The groups are shells around one centre, one inside the other: the same stretched ball of 8 dimensions in 8 sizes.
In the rows, zero is written as 128.
Some rows, each with its group after it:
[ 78 113  93 153 154 117 109 111 135 174 132  93 158 174 114  91 115 143
 103 119 136  66 123] => H
[ 83 135  82 148 161 103  94 110 112 159 120 109 145 179  95  92 112 141
  96  99 122  74 103] => E
[ 66 122  76 160 155 118  94  97 131 164 137  83 156 175 105 107 108 111
  93 106 117  73 144] => F
[ 67 132  88 135 137 105 102 108 155 158 133 122 147 199 116  84 116 110
 106 123 151  79 144] => E
[ 97 120  60 114 155 121  95 106 144 162 125 102 135 188 106  90 118 116
  96 108 116 112 130] => U
[ 57 148  63 147 167 111 122 100 136 162 134  96 154 186 102 117  98 120
  93 114 135  74 114] => C
[ 78 124  75 132 145 110  92 113 145 166 120 111 137 194 118  75 121 128
 115 120 132  84 128] => U
[110 121  85 116 151 120  96 115 130 169 124 120 151 189 105  80 123 139
 123 108 141  95  98] => C
[ 94 121  68 106 146 113  95 113 153 157 115 107 127 190 114  75 119 126
  83 117 123 114 139] => L
[ 76 119 122 156 133  92  87 116 133 151 123 122 147 179 110  69 120 137
  78 113 142  64 150] => V
[ 94 109  80 138 142 125  70 103 132 167 131  99 150 183 109  84 123 108
 118 102 117  91 143] => J
[ 75 156  62 117 146 110  89 103 139 154 122 125 144 208 104  92 107 103
 118 110 144  95 115] => V
[106 102 126 132 153  83 125 133 137 149 114 123 127 164 101  64 126 180
  27 113 130  89 130] => C
[ 80 135  73 135 156 115  95 108 127 164 119  97 148 183 108  91 108 136
 101 112 130  83 113] => U
[101 115 117 134 142 107  99 121 129 163 122 121 155 178 109  70 122 155
  96 113 151  77 116] => C
[110 116  60  98 164 118 120 112 153 160 126 107 128 185 101  93 119 128
  73 109 117 128 122] => E
[108 114  98  96 145  95 127 129 166 153 119 140 122 193 111  63 130 149
  67 125 147 114 128] => L
[ 77 113  65 143 166 120 126 109 148 179 138  94 146 183 112 102 119 131
 114 121 125  80 115] => U
[ 75 158  65 109 153  97 107 114 142 149 106 120 130 199 107  83 104 137
  78 119 142 100 110] => E
[109 100 118 105 140  88 124 137 164 151 109 132 117 179 117  47 132 173
  40 130 143 107 141] => V
[ 76 118 120 153 150  89 120 126 135 158 118 112 144 170 111  73 116 172
  60 123 144  61 126] => F
[ 91 103 111 153 158 102 119 118 132 161 129 101 146 162 102  86 119 158
  57 110 125  75 132] => H
[100 123  78 124 163 118 124 107 140 165 141 117 152 186  95 105 117 123
 104 105 137  97 106] => V
[ 79  85 104 169 151 111 116 117 147 182 145 104 149 174 116  83 136 139
 117 121 127  56 138] => V
[ 68 114  82 165 152 122  98 101 135 177 144  94 162 182 111 101 118 113
 130 112 130  61 132] => J
[103  96  63 129 156 135  97 107 144 183 138  98 144 185 111  90 132 116
 138 109 114  98 122] => F
[109  99  98 134 140 114  71 121 125 170 114 113 138 179 113  57 135 148
 118 107 121  84 123] => C
[ 67 146  63 120 152  97 111 116 151 157 112 119 126 201 115  81 111 134
  94 126 138  90 116] => E
[109 101  81 107 155 121 116 113 156 160 127  95 135 173 109  86 120 135
  55 114 119 122 145] => E
[103 112  91 119 136 128  82 106 144 166 133 111 156 189 114  79 122 112
 117 111 141  99 140] => L
[ 68 122  79 144 166 115 136 110 149 170 132  82 152 172 114 104 105 146
  72 127 135  78 126] => V
[ 89 103 119 141 154  88 129 131 144 155 114 104 130 160 111  68 120 183
  26 124 130  80 137] => F
[100 126  72 102 155 115 123 117 155 167 126 124 139 197 110  84 121 136
 108 122 147 107 105] => F
[110  95 101 117 146 107 103 128 146 164 111 108 127 173 118  56 131 166
  71 121 125 101 132] => U
[ 91 118  90 144 153 117  91 111 122 168 125 101 154 176 106  86 117 141
 108 107 129  76 115] => H
[ 89 107 119 160 151  92 104 117 125 152 130 115 144 166  95  83 122 145
  59 101 123  71 139] => C
[107  91 104 130 146 117  96 120 140 167 120  95 141 167 116  67 127 154
  75 116 123  95 142] => U
[ 97 117  76 121 143 124  81 105 141 163 127 105 147 188 111  83 120 112
 110 108 128 102 138] => H
[ 88 133  71 122 145 121  78 103 134 158 121 102 147 189 108  87 110 114
 102 107 129  99 132] => F
[ 93 112  85 127 136 115  77 113 142 167 122 118 139 194 117  66 130 121
 126 114 132  89 135] => U
[102 111  71 126 144 118  72 102 136 158 133 116 136 190  98  86 128  94
 111  93 108 107 144] => E
[ 78 111  98 164 161 110 109 111 125 167 131  88 155 163 104  96 113 148
  79 109 122  65 127] => H
[ 95 102  82 132 154 129 118 104 154 174 151 102 158 182 107 103 123 110
 110 113 134  94 136] => F
[ 86 100  88 150 153 111 107 109 144 167 140 106 142 178 105  91 128 120
  95 108 117  82 143] => H
[ 93 106  98 125 155  95 139 124 161 160 133 129 129 184 107  80 129 146
  69 122 138  93 129] => L
[ 91 109  99 149 144 110  81 107 127 157 131 106 148 175 100  85 121 119
  87  98 119  83 147] => J
[106  95  93 140 152 105  87 119 127 160 118 105 126 168 102  70 131 147
  73 100 100  94 136] => V
[ 86 119  92 147 165 102 119 117 128 163 124 102 143 170 101  91 115 158
  73 111 125  76 111] => J
[ 84 133  83 124 145 101 104 110 147 154 132 138 139 201 102  86 121 110
 106 110 143  92 127] => L
[ 75 136  76 127 147  99  99 115 144 155 114 117 130 194 112  77 115 132
  88 119 133  89 128] => J
[133  92 113 109 131 115  71 121 135 158 120 130 138 182 107  52 139 136
  99 102 131 111 138] => C
[103  93 100 137 152 100 112 121 146 161 133 124 129 178 101  75 136 138
  80 108 118  92 137] => L
[103 118  85 117 148 125 101 111 141 170 131 114 155 189 110  85 121 128
 122 113 146  96 113] => J
[116 108 125 121 136  97  82 130 125 152 103 125 135 173 109  46 127 172
  65 110 137  92 126] => E
[110  87 103 143 149 118  91 121 128 177 124 104 144 169 112  67 136 157
 111 109 119  79 121] => U
[125  84  78 108 148 137 108 112 161 183 150 124 147 194 111  83 144 109
 149 112 134 111 123] => V
[117  81 104 111 138 127 109 119 166 174 138 113 147 182 122  68 138 132
 104 124 142 107 148] => E
[111 107  87 117 149 115  94 112 139 158 125 110 137 179 102  80 124 128
  79 103 119 111 136] => H
[125  96  74  90 154 128 113 115 161 166 128 106 132 182 110  80 129 131
  82 115 123 133 132] => V
[114 107  84 108 143 129  96 104 152 164 143 121 152 192 104  90 126  99
 113 105 138 115 138] => C
[ 91  90 113 151 143 117 109 119 145 179 138 106 158 175 120  74 132 146
 115 123 143  65 134] => L
[ 77 125 106 152 149  96 108 114 132 157 130 121 149 182 103  85 117 138
  88 111 142  66 125] => J
[ 98 115  85 144 159 111  88 109 115 160 123  99 143 170  95  90 117 138
  84  95 108  87 120] => C
[ 89 108  74 136 163 136 124 102 148 180 150  88 165 178 109 112 115 119
 116 116 135  88 121] => C
[ 84 119  81 131 163 101 128 123 145 166 117 104 130 178 111  82 118 163
  73 124 128  86 112] => U
[100 100  98 125 141 107  97 115 152 156 129 117 133 182 108  72 130 123
  76 111 124 102 155] => U
[112 103  80 106 144 114  99 117 156 163 128 128 128 194 109  71 135 121
 106 112 128 114 134] => J
[108 105  91 133 138 120  75 107 133 167 140 130 150 193 102  79 136 102
 141  97 130  90 130] => L
[ 81  96 110 146 147  96 125 126 158 167 129 113 134 176 119  69 131 155
  75 129 135  72 144] => L
[ 89 133  74 116 143 116  96 108 148 163 130 125 146 202 110  85 119 110
 125 114 146  96 121] => J
[ 99  80 108 158 160 112 112 119 131 170 129  80 143 149 107  82 126 164
  55 110 105  79 143] => V
[110  78 115 148 160 118 126 122 138 178 138  95 154 157 108  83 130 166
  80 115 127  78 125] => L
[ 86  98  98 160 161 105 112 117 130 168 129  93 141 162 105  86 123 155
  73 110 112  71 130] => H
[105 121  76 104 150 109 101 118 146 158 116 122 128 192 107  73 124 136
  91 113 129 112 119] => H
[ 73 115  81 137 152 104 114 119 152 167 119 102 131 183 120  76 120 147
  86 128 128  81 132] => F
[110  87  88 128 143 128  83 111 143 173 133 100 144 177 113  75 134 123
 111 108 116 100 144] => J
[103  98 109 140 141 120  87 110 134 164 133 101 157 170 108  80 124 129
  89 106 129  87 148] => F
[107 115  72 132 152 121  75 104 121 165 132 116 144 188  94  90 127 108
 126  89 112  98 118] => E
[106 101  94 120 146 116 100 114 147 160 127 105 140 176 109  78 124 132
  74 111 124 106 146] => H
[113  96 110 116 142 116 118 122 156 170 136 127 149 185 114  71 133 142
 104 122 153  96 126] => F

New rows, each followed by its group:
[ 88 135  60 119 161 118 110 102 141 160 134 109 145 192  98 106 110 109
 100 105 129 104 117] => F
[ 73 128  88 152 155  95  90 118 119 156 104  95 132 172 108  75 111 160
  67 111 114  71 125] => V
[ 71 115  98 155 161  98 120 117 136 156 117  80 138 158 109  88 107 164
  30 119 117  76 144] => V
[ 84 128  58 116 165 114 134 113 157 172 132 116 137 198 109  97 119 130
 115 124 139  97 102] => V
[124  93  91  93 136 113  99 122 166 162 128 139 124 197 113  58 143 122
 102 116 134 124 142] => V
[ 80 129  74 149 159 124 105 101 128 175 144 109 165 190 102 107 115 114
 143 107 139  69 103] => C
[ 90 123  85 134 164 105 127 112 138 160 134 116 144 181  96  99 116 136
  81 108 132  88 113] => F
[ 75 119  79 147 138 119  79 103 141 171 137 115 152 197 115  84 125 100
 147 112 135  73 136] => L
[ 70 133  92 137 159  97 133 119 146 159 120 103 142 178 112  89 106 159
  59 128 144  77 121] => F
[127 101 110 100 135 110  89 126 144 156 114 129 134 183 111  53 132 149
  81 112 139 114 132] => F
[ 57 114  85 181 157 121 109  99 134 180 152  89 170 178 110 111 115 113
 132 114 132  46 131] => V
[ 83 126 115 130 142  86 112 125 143 147 112 123 135 179 111  66 115 160
  48 123 147  82 136] => F
[ 95  93 112 141 148  94 116 124 149 157 127 116 128 171 108  70 132 151
  55 116 122  86 149] => U
[112 127  72  94 146 120  89 113 141 159 115 120 137 195 108  74 120 128
 104 110 136 119 115] => L
[ 66 122 102 159 154  93 120 119 138 163 125 110 144 177 111  83 116 154
  81 123 139  58 125] => J
[ 95 112 110 147 150  93  96 121 122 154 118 119 136 171  98  72 124 155
  69 103 122  77 126] => U
[109 115  82  98 157 108 136 119 162 158 132 130 132 191 102  87 124 134
  75 117 141 118 119] => C
[ 64 133  63 163 167 123 107  98 124 178 143  93 164 185 102 117 109 116
 137 107 128  61 104] => V
[ 86 112  86 136 153 103 100 119 138 160 111  95 129 172 113  73 119 155
  63 117 114  89 136] => U
[ 90 127 110 121 155  79 127 130 141 139 102 115 121 168 103  69 110 180
   4 120 133  97 132] => E
[101 111  71 116 151 122 106 105 154 165 142 117 143 193 104  94 126 103
 111 108 128 109 133] => J
[ 82 117 103 145 151  96 121 120 143 164 133 129 143 186 106  81 126 143
  98 118 144  69 119] => F
[104 116  72 106 151 124 106 109 151 164 128 107 142 188 109  87 119 122
  95 114 132 114 128] => H
[ 74 108 118 171 157  88 120 119 129 155 128 103 142 160 100  87 117 159
  45 111 122  59 140] => L
[ 85 116  58 138 167 128 117 103 142 179 144  98 151 187 104 109 119 115
 130 110 123  87 109] => F
[ 80 123  94 138 166 100 143 119 144 163 128 106 145 174 105  95 111 161
  63 123 141  78 112] => F
[ 91 117  53 112 156 123 106 109 155 169 125  97 131 190 114  89 120 120
 101 118 118 111 130] => C
[106  94 129 141 146 105 113 123 137 162 129 110 152 163 108  72 125 163
  63 114 140  80 136] => L
[ 95 122 110 124 130  94  84 118 141 146 118 136 136 190 108  61 124 129
  80 111 143  92 145] => L
[ 83 128  93 126 137 101 101 113 152 156 131 136 141 201 110  77 123 115
 108 117 150  87 135] => L
[ 92 123  85 126 144 111  89 118 134 169 117 120 142 193 115  69 124 142
 126 117 140  82 109] => L
[ 78 121  59 119 160 124 135 105 170 173 145 104 146 195 114 106 116 109
 109 127 140 100 129] => E
[ 76 107 105 167 151 114 109 109 134 173 143 100 164 173 109  95 119 132
 107 113 137  57 133] => U
[ 83 124  77 141 169 102 126 113 134 160 128 106 137 176  96 100 114 143
  73 108 120  85 112] => L
[103 119  95 120 140 111  79 122 129 165 108 119 140 187 115  58 125 152
 113 115 138  89 113] => V
[ 58 142  68 152 150 112  97 100 137 168 139 116 156 201 107 102 113 101
 142 113 142  64 117] => V
[ 81 132  97 132 153  90 109 122 133 148 104 106 130 173 108  73 108 167
  40 118 130  87 127] => F
[118  87 107 117 146 118 108 126 148 172 122 106 141 171 118  62 133 163
  85 122 134 100 130] => U
[ 64 140  74 139 147 105  95 108 140 159 120 108 142 193 113  86 110 123
 102 119 135  77 130] => U
[117  84  94 136 156 143 103 106 134 183 147  88 169 167 107  96 127 130
 120 105 127  92 124] => E
[ 99  86 110 143 150 114 108 120 143 169 127  89 145 160 116  74 126 158
  66 118 122  84 146] => F
[ 82 110  92 155 155 115 113 110 137 177 145 114 158 184 107  95 125 127
 130 113 138  64 116] => U
[ 82 121  81 156 150 121  76  99 119 167 135  98 159 181 101  97 116 110
 122  97 120  73 129] => J
[ 72 121  83 150 157 106 114 104 142 157 137 100 145 177 101 103 112 119
  70 109 122  82 144] => U
[127  81 121 132 148 117 104 122 132 170 133 116 151 166 103  70 137 155
  92 104 131  91 124] => L
[ 93 125  66 121 159 133 115  98 146 170 147 104 163 190 102 113 112 102
 119 108 140 101 117] => V
[ 96 114  97 148 144 118  74 110 117 170 127 110 158 181 106  78 124 132
 130 102 131  71 117] => F
[ 86 104 119 164 156  94 113 121 123 161 126 106 145 162 101  80 122 165
  64 109 125  61 127] => U
[ 75 113  99 152 134 108  85 111 142 167 134 120 149 192 116  74 128 116
 127 116 140  66 143] => C
[115 113  81 114 141 133  81 103 137 170 142 127 159 198 103  87 129  98
 151  99 140 103 118] => C
[113  86 111 137 146 120  94 118 133 171 129 101 151 166 110  72 131 149
  90 108 125  88 135] => H
[ 87 113 120 138 154  72 128 135 141 145 106 123 117 167 105  61 122 185
  17 121 129  82 132] => V
[ 86 106  95 139 150 105 120 112 155 161 141 116 142 182 105  90 125 122
  82 115 132  87 145] => U
[ 83 119  80 154 148 113  63 102 115 158 123  95 144 176 100  87 116 115
  97  93 103  81 142] => V
[ 84  98  94 164 153 126 106 107 136 185 152 104 167 180 110  97 129 121
 148 112 136  59 121] => L
[ 79 116  75 142 147 120  92 109 142 175 131 106 148 191 117  83 124 121
 136 117 131  76 125] => J
[ 90  81 122 160 152  98 122 125 145 166 133 102 139 159 111  74 132 162
  57 118 121  70 150] => L
[102 112 106 127 140 119 100 116 140 172 132 123 161 189 114  74 126 137
 127 118 158  81 116] => V
[ 69 112  81 169 153 114  95 105 131 176 141 103 152 184 108  95 124 117
 135 109 122  57 126] => F
[ 95 100  80 151 165 122 109 107 130 175 143  97 151 172  98 102 125 127
 109 101 112  81 119] => F
[110 100 106 121 149 105 122 122 152 162 135 130 139 182 104  76 132 141
  83 114 140  98 128] => J
[ 49 136  91 180 159  87 101 109 118 153 121  95 142 171 100  97 105 141
  63 107 116  50 134] => V
[ 96 103  66 138 167 130 108 107 134 179 133  83 147 172 106 100 120 134
 107 108 109  92 116] => L
[ 95 100  76 143 160 123  96 111 131 176 127  87 143 171 109  87 124 140
 105 108 108  86 123] => U
[114  77 123 128 140 106 107 125 154 160 129 113 135 167 113  61 137 150
  57 116 126  99 160] => V
